The groups are shells around one centre, one inside the other: the same stretched ball of 2 dimensions in 8 sizes.
Some rows, each with its group after it:
[ 33.5  11.9 -10.4  -3.2 -40.9  -5.3  -5.0 -13.1 -11.4  23.9 -27.3 -19.4
  -7.5 -25.0 -11.4 -16.1  -2.8] | budit
[-33.8 -12.1  -5.3   5.6 -18.1  25.4  17.1 -46.0 -19.2 -72.2  58.2   5.6
  -5.2  58.4  35.2 -35.1  37.0] | lim
[-15.2  -5.7  -6.3   4.1 -23.2  16.7  11.9 -36.3 -17.4 -47.8  35.6  -1.1
  -4.8  35.7  22.9 -29.2  26.4] | Siv
[-40.2 -16.3  -2.4  11.4  -8.5  25.7  23.1 -44.5 -22.1 -91.7  71.9   9.1
  -0.5  68.4  42.8 -33.9  42.2] | rusir
[ 60.8  15.9  -6.7   6.2 -30.6 -24.2  -4.0  12.0 -13.6  36.2 -46.8 -26.6
   2.6 -52.4 -22.1  -0.8 -14.9] | Felav
[ 70.2  22.7 -11.0  -3.1 -46.1 -24.3 -13.5   9.0  -9.2  66.7 -67.9 -31.7
  -4.7 -68.1 -33.8  -3.2 -22.9] | lim
[-16.9  -8.1  -4.1   8.5 -15.8  14.9  15.7 -33.0 -19.6 -59.0  42.8   0.6
  -1.0  39.8  26.9 -27.1  28.7] | fupev
[-33.5 -15.4  -1.6  13.7  -5.7  21.0  23.4 -38.5 -22.8 -88.8  67.2   7.3
   1.8  61.8  40.3 -30.1  39.2] | rusir
[  1.5   1.3  -8.8  -0.9 -33.2  10.2   4.1 -30.8 -14.1 -17.6  10.9  -7.7
  -8.0  13.7   9.2 -26.4  15.6] | Rifa
[ 27.4   4.8  -4.5   9.6 -20.6  -8.5   6.1  -5.2 -17.1  -9.5  -5.6 -14.6
   3.0 -11.7   0.3 -10.9   4.6] | fupev
[-10.8  -7.8  -2.8  12.0 -11.3   9.9  16.8 -26.1 -20.7 -59.2  40.2  -0.9
   2.3  34.6  25.7 -22.8  26.3] | budit
[  2.0  -4.4  -2.4  13.0 -11.6   2.9  14.6 -17.3 -20.3 -46.0  26.9  -5.1
   3.9  19.6  18.1 -17.8  19.4] | Rifa
[ 34.2   6.0  -3.8  11.4 -18.4 -13.1   6.1   0.5 -17.7  -5.8 -10.5 -16.4
   5.3 -18.5  -2.4  -7.3   1.5] | Felav
[  0.5   1.2  -8.9  -1.5 -33.9  11.1   3.9 -31.6 -14.2 -17.7  11.6  -7.6
  -8.3  14.5   9.8 -26.9  16.0] | Gipe
[ 65.6  18.9  -8.4   3.0 -35.9 -25.2  -7.6  11.9 -12.1  48.2 -55.6 -28.8
   0.4 -59.5 -26.9  -1.2 -18.3] | Gipe
[-20.4  -8.5  -4.9   6.7 -18.2  17.7  15.0 -37.0 -19.0 -59.1  44.7   1.2
  -3.0  43.1  27.9 -29.5  30.0] | Siv

New rows, each followed by its group:
[-25.2  -8.9  -5.9   4.5 -21.1  21.6  14.5 -42.0 -18.1 -60.2  47.3   2.6
  -5.6  47.7  29.3 -32.6  31.8] | Gipe
[-17.5  -9.8  -2.5  12.2 -10.2  13.4  18.6 -29.9 -21.1 -67.3  47.7   1.5
   2.1  42.2  29.6 -25.2  30.0] | Rifa
[-24.3 -10.2  -4.3   8.2 -15.7  19.1  17.1 -37.9 -19.8 -66.7  50.9   3.0
  -2.2  48.5  31.1 -30.0  32.7] | budit
[ 14.5   5.5  -9.4  -1.4 -35.7   3.7   0.8 -23.1 -13.2  -1.6  -3.9 -12.3
  -7.5  -1.8   1.2 -21.8   8.2] | Siv
[-31.1 -12.3  -4.0   8.3 -14.1  22.4  18.8 -41.8 -20.2 -75.1  58.3   5.2
  -2.3  56.4  35.4 -32.4  36.4] | Gipe
[ 62.3  20.2 -10.6  -2.5 -44.2 -20.5 -11.2   4.8  -9.7  56.4 -58.8 -29.0
  -4.8 -58.6 -28.7  -5.6 -18.4] | Gipe
[ 52.6  16.2  -9.3   0.2 -38.5 -17.0  -6.9   1.3 -11.6  39.2 -44.6 -25.2
  -3.2 -45.7 -21.1  -7.5 -12.2] | fupev
[ 43.1  15.6 -11.4  -4.9 -45.2  -9.2  -8.5  -9.1 -10.0  39.0 -40.1 -22.9
  -8.4 -37.4 -18.6 -13.8  -8.5] | Felav
[ 11.6   4.4  -8.9  -1.0 -34.7   5.4   1.4 -24.7 -13.6  -5.6  -0.5 -11.5
  -7.5   1.7   3.1 -22.7  10.0] | Siv
[ 24.6   2.7  -3.1  12.5 -15.4  -8.9   8.9  -4.0 -18.7 -18.8   1.2 -12.9
   5.4  -7.2   4.1  -9.8   7.0] | Felav
[ 58.1  16.3  -7.8   3.8 -34.1 -21.6  -5.4   8.2 -12.7  38.3 -46.8 -26.3
   0.3 -50.8 -21.9  -3.2 -14.2] | budit
[ 38.9  13.0  -9.8  -1.9 -39.8  -8.5  -5.2  -8.7 -11.7  27.7 -31.9 -20.8
  -6.0 -30.8 -14.0 -13.5  -5.4] | fupev
[-16.2 -10.9  -1.2  15.4  -5.5  11.1  20.7 -26.5 -22.5 -72.5  50.3   1.7
   5.0  42.5  31.1 -22.8  30.4] | rusir
[ -8.7  -2.7  -7.5   1.5 -27.9  14.3   8.3 -34.6 -15.8 -34.6  25.4  -3.9
  -6.8  26.9  17.1 -28.5  21.9] | budit
[ 58.7  16.8  -7.7   3.5 -34.6 -21.6  -5.8   8.2 -12.7  39.9 -47.8 -26.5
  -0.1 -51.5 -22.6  -3.2 -14.6] | budit
[  1.3  -4.5  -2.5  13.0 -11.7   3.3  14.9 -17.9 -20.2 -46.9  27.7  -4.9
   4.2  20.6  18.4 -17.9  19.9] | Rifa
[  4.3  -3.5  -2.9  12.3 -13.0   2.1  13.7 -16.7 -19.8 -42.5  24.0  -6.0
   3.8  17.2  16.7 -17.4  18.3] | budit
[-17.4  -8.1  -4.4   7.9 -16.8  15.6  15.1 -34.2 -19.2 -58.3  42.8   0.6
  -1.8  40.3  26.8 -27.8  28.8] | fupev
[-20.1  -8.2  -4.9   6.6 -18.6  17.7  14.8 -37.0 -18.8 -58.6  44.0   1.2
  -3.1  42.7  27.6 -29.5  29.8] | Siv
[-35.0 -12.7  -4.9   6.1 -17.0  25.8  17.9 -46.3 -19.7 -75.0  60.2   6.3
  -4.5  60.0  36.5 -35.1  37.8] | lim
[ 61.2  16.3  -6.7   6.1 -30.8 -24.4  -4.3  12.0 -13.7  36.8 -47.2 -26.6
   2.5 -52.9 -22.3  -0.8 -14.9] | Felav
[ -7.8  -6.6  -3.0  11.2 -12.6   8.7  15.8 -24.9 -20.3 -54.7  36.0  -2.1
   2.2  30.5  23.3 -22.1  24.7] | Siv
[ 73.8  21.2  -8.1   3.4 -36.4 -29.5  -9.2  17.4 -11.7  56.9 -64.3 -31.8
   1.5 -68.9 -31.5   2.1 -22.7] | rusir
[ 54.5  14.2  -6.5   6.3 -29.5 -21.1  -2.6   8.1 -14.0  28.6 -39.5 -24.4
   2.2 -45.0 -17.9  -3.1 -11.5] | Rifa
[ 45.6  10.5  -5.1   9.0 -23.9 -17.8   1.7   5.5 -15.9  12.6 -26.2 -20.8
   4.0 -33.1 -10.8  -4.5  -5.5] | Gipe
[ 75.0  21.8  -8.5   2.9 -37.7 -29.9  -9.8  17.5 -11.4  59.6 -66.3 -32.2
   0.9 -70.6 -32.8   2.4 -23.5] | rusir
[ 43.1  10.5  -5.9   6.8 -27.3 -15.2   0.4   1.9 -15.1  14.5 -26.3 -20.3
   1.9 -31.6 -11.0  -7.1  -4.8] | fupev
[-13.0  -4.5  -7.0   2.5 -25.8  16.2  10.2 -36.4 -16.6 -41.6  31.4  -2.2
  -6.2  32.1  20.7 -29.4  24.6] | budit
[-20.8  -9.2  -4.1   8.6 -15.6  17.1  16.4 -35.6 -19.5 -63.0  46.8   1.8
  -1.6  44.5  29.0 -28.7  30.9] | Siv
[ 31.5  11.2 -10.4  -3.1 -40.7  -4.3  -4.5 -14.3 -11.8  21.4 -24.8 -18.5
  -7.7 -22.7 -10.4 -16.8  -1.6] | budit
[ 54.2  15.2  -7.6   4.1 -32.7 -19.7  -4.1   6.0 -13.2  32.9 -41.7 -24.8
   0.5 -45.7 -19.2  -4.4 -11.6] | Siv
[ 19.8   6.8  -9.1  -1.3 -36.5   1.0  -0.5 -19.9 -13.0   4.2  -9.8 -14.2
  -6.8  -8.1  -2.1 -20.0   5.3] | fupev
[ 63.9  16.6  -6.5   6.9 -29.3 -26.2  -4.0  14.7 -13.8  37.8 -49.1 -27.5
   3.7 -55.6 -23.3   0.8 -16.2] | rusir
[ 66.3  18.1  -7.0   5.4 -32.4 -26.6  -6.1  14.6 -12.9  44.2 -53.9 -28.7
   2.3 -59.3 -25.9   0.5 -18.1] | lim
[ 15.7   6.9 -10.6  -4.2 -40.5   4.7  -1.6 -25.3 -12.1   5.8  -8.6 -13.4
  -9.8  -4.6  -1.4 -23.3   6.9] | lim
